The rows of a group lie close to one hidden flat surface of 12 dimensions, which passes through zero. Surfaces can cross.
Known rows, each followed by its group:
[ -5   0   7 -19 -48  10   2 -14 -33 -11  -8   5  -4  -1  20  17  12  -1
  32 -16   8] -> bavez
[  1  29   9 -27  -9 -12  -9   1  44   2  -1 -65  43  15   3  -7  10 -19
   5  -8   7] -> tinas
[-34  17 -19 -56   4   8  41  53  29 -25 -15  20  22  32  -9  -9 -52  41
  75  13  19] -> bavez
[ 18  -7  -7   2  17  -8 -18 -49  14   6  25 -31 -40 -40  28 -17  -3 -20
 -41 -12  -6] -> legum
[-14 -41 -18 -42  -2  25  23  39   3  34  47 -39  37   8 -44  -2  43 -45
 -33 -47  19] -> vun
[-13  33  95  -2 -45 -31 -38 -39  72  32  71 -17  46   8   5 -39  16  15
 -24  -2 -69] -> vun
[-14  36  18  -6   1  19  34   8 -26  24  37  18   3 -16  -3  38  28  10
 -55  -7 -63] -> tinas
[  1  11  16 -63  16  28   9 -19  20  -2  44 -18  41 -13  -3   7  -2 -23
 -57 -17 -65] -> bavez
[ 18 -36  10  19  24   9  14  -1 -27  -2 -18  25 -44 -21 -20 -36 -19  -3
   3   3   0] -> tinas
[-10 -10  19 -50 -20  26  11 -43  32  -6 -17   6  19  -5 -16 -19 -15  23
 -21  22 -16] -> legum
[ 10 -15   5 -19  54  14  38  -3  -2 -20  55 -58 -20 -18   3 -32 -32 -36
 -10 -31  19] -> legum
[-18  16 -37  21  39 -11 -11 -40  11  52  23 -34   8  -6 -30  42 -29 -12
 -30   3 -57] -> bafip
[ 55  29 -39  10 -12   0 -37   0 -13 -15 -13  12  11  -7  56  18  25   5
  72  -3  -8] -> bafip
[ 15   5 -22  24  18  31   5 -44  15  -6   5  -9  10  10 -13  -6 -17  19
  24  29  34] -> bafip
[ 22  20 -36  -5 -14   8  19 -11   1   2 -42 -21 -27   2  11 -17   4 -23
  20 -10 -50] -> tinas
[ 41  47   8   7  73  -2 -10  28  -2 -25  39 -24   3  -1 -15 -51 -21 -50
  21  -6  17] -> legum
[  4  45   3   2 -12 -14   0  24 -37 -23 -36  -7  -7  14   6   7   8 -29
  37  -9  -7] -> tinas
[ 36 -22 -29  32  20  21  30   8 -45 -11 -24   2 -28  -3   7   1 -18  12
  70  -7  19] -> bafip
[ -4  17 -10 -17  -4  14   3 -29  58 -19  15 -22  27  32   6 -26 -14 -14
  -4   0 -37] -> bafip
[-21  -3  11 -28  18   0   6  14 -22   3  38  -6  27  -2 -14  33  -9 -11
 -11 -14   4] -> bafip
[ 26 -36 -17   8   4  19  21  -7  17 -16 -65 -12 -21  11 -21 -62 -12 -13
  17   5   3] -> tinas
[ 42  10   5 -30   0  16  12  38 -40 -27  -4  -9  11 -20  35   6  17  -8
  39 -22  26] -> bafip
[-29  39 -13 -12 -22  -1  21  -8  -4 -13  -1  -9 -52  12  -3 -34 -13 -38
  14 -16  -9] -> bavez
[-30 -20 -17  -3 -15 -17  -4   1  -5  -5  15  19 -16   5  28  29 -17  10
  12 -14  -7] -> vun
[ -8 -12   9  -3 -27  -5  11  -3  -1  -2 -55  16  -7  -1  16  10   5  26
 -10  16 -11] -> bavez
[ -6  -1   3  17  28 -42 -53  37 -43 -41  -3  60 -45 -12  11  -8 -22 -32
   5  11  51] -> legum
[  7  -2   1 -13   5  12  15 -16  31 -11  -3 -18  14  10   4 -22 -22  14
  24   2 -19] -> vun
[ 48 -55   9  19  17  37 -10 -27  21 -16   1   0  29  -1 -15 -38  24 -10
 -34  10  24] -> tinas
[-11  -6 -23  -7  23   2  22  34  16  33  -4  13   7 -13 -10  21  14  34
 -45  13 -24] -> tinas
[ 50  40 -35  -3  36  14 -30  14  14  -6   5  31  31  11 -15 -25   1 -25
  17  12 -61] -> bavez
[-19  -1 -23 -31  -8   7 -19  -3   3 -38   4  74  31  15  36  56 -23  28
   3  21 -38] -> tinas
[-36  -8 -27 -34 -15 -15  11  25   1  17 -63   6 -35   4 -47 -23  -1 -42
 -34  -3 -19] -> legum
[ 22 -28 -45  20  38   5   7  45  28  19  -8  12  21  11 -12   0 -14  60
  54  16  30] -> legum
[-31 -30 -84   1 -33  33  16 -31  16  66  26   4 -37   7 -38  -7  32 -16
 -20 -25 -15] -> vun
[ -3  34  -5   5  53 -34  -8  23 -49  -2 -33  14 -49 -52  21  42 -18  -1
 -47  16   3] -> vun
[  4  -2 -41 -20  20   1  33  31  19  47 -34 -47 -19  -8 -54 -45  -8 -16
  24 -11  16] -> legum
[ 13 -14 -22  15 -39   7 -11   1  -7  -5 -24  12  -6  26 -11 -28   5 -11
  73  -9  20] -> vun
[ -4  36 -11 -21 -32 -21 -47  -8 -25  48  35   8   7 -32  23  59  41  -3
 -14 -19 -29] -> bavez
[ 32  66 -11  16  53   2  -2  31  33 -26   5 -15   7   9   1 -43   6 -25
 -12  15   3] -> bavez
[ -2 -26 -23 -14  21 -19 -44  43  15 -17  16  50  38   6  16  28   1   6
  -9   6   1] -> vun
[  2   7  -1 -33  33   9  -7  -8  21  16  67  -6   2 -26 -11 -18 -29  18
  21  -1  25] -> legum
[-24 -39   0  19   7  21  30  -3  24 -28  20 -19   6  29 -10 -22  15 -12
 -55   6  68] -> legum
[ 54  -8  49  20  43   8   3   2   4   1  12 -48  58 -27  21  25  33  18
 -51   2   5] -> bavez
[ 14 -42   7 -13 -11 -21 -64  33 -18  19 -28  23  37   3 -53 -15  26 -49
  10  -5  31] -> tinas
[-49 -13  65 -23 -64  -4  16 -29 -24 -23  29   3 -23  18   1 -20 -10 -40
  -6 -37 -33] -> vun
[ 20 -11 -26  36 -12   7  -9 -34  16  17 -14  10  -4   6   6  -4   7  19
  18   8 -35] -> bavez
[-22   6  10   4 -32 -20 -11   3 -38   0 -23  29 -34  -4  -6   6  -1 -14
   7  -1   0] -> bavez
[ -5   9  -8  -4 -20  -6  -4   7 -15  47  -6  33 -38 -48   0  10  52  24
 -65  14   4] -> bafip
[ -9 -31 -29 -20   4  22  44  31  -3  27 -20   4  -8   2 -39  -8   3  -7
 -17 -14 -33] -> tinas
[  9   6 -48 -15  24  -8   4   4  42  54  -1 -29 -15 -13 -24 -27 -33  27
  44   3  -9] -> vun
[ 28   6  19 -55  18  14  27  17  10 -58 -23 -41  27  -8  46  -3 -15  10
   7  -4  20] -> bafip
[ 33 -25 -28 -18  29  35  10  40 -12 -29   1  26  36  10   1   0   5  10
  29   3  28] -> bavez
[  0  12  -8   4   5  -3 -10  11  -6   3   8  19  -2   2  -2  -4 -10   4
  31   2  -1] -> legum
[-11 -11  37 -21  -9 -15  17  24  15 -38 -14 -27   9  31   1 -40 -18 -44
  11 -30 -31] -> bafip
[-16 -15  40  51   2 -12  18  27   6  -7  44  -5  28  22  29  33  31  35
 -40  -8   7] -> vun
[  3  13 -34  22 -18  -6 -33  14 -15  32  29  36   3 -17  25  50  45  24
  -4   1  10] -> bavez
[ 16 -59 -13  -7  10  38  43 -15   7 -24 -51  29 -31 -11  -8 -32 -17  25
 -26  16 -12] -> tinas
[ 22  16   2   1  17  18 -11 -43  31   6  43 -19   6  -4   0 -29  -2 -10
 -10   1 -18] -> vun
[-14 -13 -22   9  12  -1  24  15  -1 -25 -24  37 -19  23   8   1 -19 -14
 -18  -3 -82] -> legum
[ -8 -12  61  41  46  -6   4 -26  15  10  20 -36  12  -3 -42 -14 -11  -2
 -66  22  39] -> bafip
[-13  14  45 -11  -2  13  11 -41 -20  -9  21   1 -25 -20 -20 -17 -21 -11
 -24   6   7] -> vun
[  5 -18  19  51  -8 -16 -29  18 -20  33  54   7  -1  -5  -9  -1  39   4
  11 -15  54] -> bafip
[ 13 -40   7   9 -11   9  -4 -18 -18  32   0  10 -24 -24 -28 -26  15 -18
 -21 -12  -6] -> tinas
[-35 -58   1 -63 -26  20  31  -6  25  -1 -22 -20  22  -4 -10   9   3  16
 -46  -4  32] -> legum
[  2  12  43  12  -7   0 -12 -24 -44 -12 -38   3  -3   3 -49 -18  -8 -32
   8  22  40] -> bafip

New rows, each followed by its group:
[ -3  13  18 -27   3 -20  -9  -2 -16 -29   6 -14   7 -20  52  44 -27  19
  18  -5   8] -> vun
[ -1 -50  -8   3 -43 -11 -64  -2 -19  24  -5  36  19  -3 -20  13  47 -16
  -9  -3  48] -> tinas
[ 38  10  -2  26  20   0   6  -9  13  12  20 -45  -7 -19  32  -6  20  -1
 -15 -20 -19] -> bafip
[  0 -21   5   2  16 -11 -12   5  -1  -7 -13 -13  -5   2 -21 -19 -13 -24
   2  -4  24] -> bavez
[  0 -25  28   7  13  -3  24  23 -31   6 -27  -4   5  -3 -16  13 -15  12
  10  -2  -3] -> bavez
[ 10  13  33  19  29 -25 -60   0 -24  35  64   5  30 -37  -2  43  34 -23
 -71  -6  -7] -> bavez
[-15 -21 -19 -79 -24  21  15   7  13 -19  -7 -46  43  14  12  24   1 -18
  10 -27  14] -> tinas
[  5  -5  -2 -16   2 -20 -43   0  15 -15 -25  53  15 -28  43  47  -1  54
 -29  40  12] -> tinas
[ 25  -6  -5 -33  31  -2  21  50 -17 -16  -7 -30  15 -26  40  26  -3  14
  10 -23  21] -> bafip
[-20  28   8 -32  43  -4 -22  28   8 -33  62  18  10   9 -20 -28 -16 -57
 -40  -5   8] -> legum
[ 19 -25 -16 -44  28   4  -7  14  10 -10 -28   8  24  -9  -9  -9 -29  -8
   6   5 -22] -> tinas
[-22 -23  -2 -25  53 -21  28  46  42  -6 -41 -15  14   4 -13  -3 -41  11
 -49  17 -32] -> bafip
[ 24  56  25 -12   9 -27 -39  49 -37  -2  14 -21  47  -6   8  30  31 -39
  16 -17  10] -> legum
[ 27  -3 -60  33  -7  24   6 -38  -2   3  -8  -9 -41  14   1 -32 -11  -4
  80  -6  20] -> vun
[ 11  -3  -7  19  11   3  11   8   1   3 -19   8 -15   3 -27 -30 -15   9
  23  13  10] -> vun
[  3   4 -20  27  21  -8  13   5  12  13  13 -34 -23  -3   5 -15  -8  -1
  15 -10  20] -> tinas
[-22  19  47   5  12 -22 -10  16  18 -11  17 -10  31  16 -14  -1 -12  17
  -3  20  40] -> tinas
[ 23 -24 -19   2  48   9  52  28  -7   6 -55  -1 -51 -40  -1 -19 -18  29
 -23  11  -8] -> tinas
[  8   3  39 -16  32 -23 -15  13 -15 -45  18 -40  15  -5  22   1 -46  -8
  47  -7  79] -> tinas
[ 10 -28  29  58  55  10  10 -12 -38  10  48  18 -12  -6 -39 -12  -5 -31
 -52  -6 -28] -> bavez
[ 45   7  27  22   9  12  12   6 -73 -11  30 -10   0 -22  35  35  24 -18
  13 -39 -32] -> bafip
[-30  13  27 -44 -39  27  38 -14 -22   3  21  -7  15 -10  18  44  31   6
 -47 -15 -26] -> tinas
[ 13  16  13  -9   8 -10 -12  -3   6   8  -9  -4  -1 -12 -15 -19 -13  -4
  15   6   0] -> vun
[ 23   2 -59 -45  28   8 -13 -13  12  -6 -17 -12  -2 -18   7   1 -39  -6
  37   2  -2] -> vun
[ -2  25  12  11  21 -44 -13  43   8  -8 -46 -20 -10  -2   0 -13 -20  12
  31  18  49] -> tinas
[-61 -37  -8  -7  16  17  38 -27 -10   8  36 -25   3  31 -66  12 -61 -14
  26  -6  38] -> bafip
[  0   3  34  14  30   2  61  18  -4 -15 -16 -49 -14   4   3 -17 -19   2
  -9  -9  -6] -> vun
[  2  -9  17  -6 -31  25   6 -11 -18 -36 -40  23  18  22  -7  -3  15 -11
  -7  11   3] -> vun
[-17 -21  -8  13 -34   4  -4 -50 -27 -38   2  40 -76  18   1 -47 -58 -27
  75  -9   3] -> vun
[-24  37 -24  24 -23   1  -5  -2   4  -3  32  32  -3  42  -5   1  17 -29
  -9  -3 -59] -> legum
[  5  35  29 -18 -16  12  24 -14  11 -21 -38  15  16  10   8   3 -14  25
  11  23 -64] -> bavez
[ 15 -14  -6  36  12 -26   8 -13  21 -23 -83  -7 -28  13  19 -21 -34  -2
   8  12 -61] -> bafip
[ 26   8 -29  30  33   6   3  28  13  38   2  -1   6   5 -28 -17  28 -15
 -24   0 -38] -> tinas
[-26 -14  -1  -7 -26   8  16 -21  26  -7   6   5   6  15  23  17  -7  31
  -6   1 -28] -> vun
[ -2  24  17  12   9  -2 -18  -4  42 -14  10  12  49  40 -23 -22  -8   0
   3  25 -26] -> tinas
[-23  -1  12 -32 -21 -29 -41 -10   9 -13 -30  61   5  -2   3  11 -42  21
  22  31 -22] -> tinas
[ -5 -47   7  12 -33   0 -18  35 -40 -77   2  38  23  52  41  14  27 -57
  16 -34   9] -> vun
[ 41  96  22  30 -14 -16  -2   7 -40  35  -7  -1  16 -19  37  49  31  30
  41   1 -81] -> bavez
[ 25 -10 -21  19  21  -1 -25  35  26  18  36  -8  52  11  -6   4  41  -3
 -14  -7  13] -> vun
[ 21  37  30  -5   1 -27 -45   4 -12  22  15 -12   0 -20 -19 -28  21 -52
  -6 -14  -9] -> vun
[  2  28   8 -23  -7  27   5 -62  18 -16 -16   5  17 -15  24  29   4  27
 -59  38 -36] -> vun
[ 43  57  26  34  19  23  -8 -37  17  22 -53  12   7 -19 -46 -40  30  17
 -54  66 -12] -> vun
[-18 -27  40 -38 -31  28  24  -5   9 -35 -22 -27  33  19 -22 -18  12  -4
 -18   8  82] -> legum
[ 23   0 -35 -23  31  14  10  14  22  26  18 -27  32  -7 -10   4  13 -15
 -21 -16 -45] -> tinas
[ -4  17 -14 -12   2   0   7  30  -2  11  12 -20  23  13 -11   6  13 -16
  12 -18  -5] -> legum
[-58  -7  -4 -39 -28   0  33 -20 -15   9  10  -8 -59 -12 -18  -9  -8 -44
 -55 -29 -30] -> bavez
[  4 -28 -18  20  -7   0  -9   3 -21 -38  21  14 -24  25  16 -25 -15 -40
  54 -28  11] -> vun
[ 13  -4  12  35 -21  37  26 -49  35  -7  -2   2  -1  28 -17 -50  -8  38
  41  24  12] -> vun
[ 21   7  -3   0  29  10 -25 -14   8 -26 -16  41   9  -8  -2  -6 -30  23
  14  41  20] -> vun
[  4  -8  -7   7 -42   8 -40 -43  34 -15  -7  15  27  36  -2 -20  11 -13
  16  12  -4] -> tinas
[ 11 -16 -12 -43  20   8  16   0  42 -34 -32 -27  21  -8  33   2 -27  36
  -1  18  28] -> tinas
[  6  21  18 -13 -12  10   1  -1  20  18 -30  11  40   5 -25   1   9  32
   6  28 -20] -> legum
[ 15 -22   1 -20   0  25  42  27  23 -57 -77  43 -20  11  11 -51 -16  37
   5  32   5] -> bafip
[-21 -33 -32 -34   7 -47 -50  62 -14   2  12  44   0  -7   8  27 -18 -18
  25 -23   5] -> vun
[  3 -25 -12  18 -26  16  23  37  12  -2 -12  42 -37  22 -14 -65  24  -2
  18  -6  -4] -> bafip
[ -24   26  -29 -101  -78   13  -11    6   16   35    9  -33   60   11
  -10   28   34  -16   42  -34   -6] -> legum
[ 41  32   0   1  -9  21  -3 -31 -39  -5  -4 -12 -15  -9  12  -9  19 -53
   9 -25 -63] -> tinas
[ 20   7  53  63  26  37  49 -24  -3 -43 -13  -1 -15  18 -13 -41  -1  11
 -29  30   9] -> vun
[ 10  34 -14  22  18 -30 -29  13  19  20 -13  -1  -1  -1  -7 -12  -4  -4
   2  13 -15] -> bavez
[-11 -34 -23  41 -20  27  26   6  -7 -11  24   5  12  30  23  37  39  22
 -14  -9  30] -> vun
[  1 -21 -18  21 -63  22 -15 -38 -20  24   2   6 -16  23 -32 -31  44 -58
  14 -29 -24] -> tinas
[-36 -44 -49 -26  21   6  57  31  12  17   1 -19 -22   5 -15  10 -23   2
 -12 -27 -10] -> vun
[-19 -24  36 -25  -8  21  23   0 -42 -27   3  33   1   8 -17   9 -22  -4
   8  -4  -5] -> bavez
[ 26 -17  44   5  20  17   0  -4  26 -64  49 -12  47  34  23 -32 -20 -13
  23  -9   2] -> vun
[-35 -32  15 -25  35 -10  27  40  24  -7  13  -5  15   3 -17   3 -43  40
  -2  12  45] -> tinas
[-24  44  16  -5 -13   5   0  -4  -8 -23   0  22 -17  33 -38 -42  -9 -59
  -5   3 -22] -> legum
[ 25  17   5  30  -4   6 -11 -21  -6  12   2  16   7  -7  14  15  24   9
 -10   6 -38] -> bavez
[-10   0  -2   8   4  -2 -21  -2 -22 -11 -15  44  18  20 -23  24 -20   4
  20  27   2] -> bafip
[ -4  10  41  49  24 -55 -35   3   3  34 -38  14   4 -10 -27   8 -22  15
 -11  31 -40] -> bavez
[  3 -24 -13  -1  16  -5  34  43   8 -33 -43  -3  -5  25  11 -11 -25  -9
  17  -9 -27] -> vun
[ -1  12 -17  18 -18 -15 -32  -8 -10  36   4  27 -15 -12  -6  17  18  21
   6  14  14] -> vun
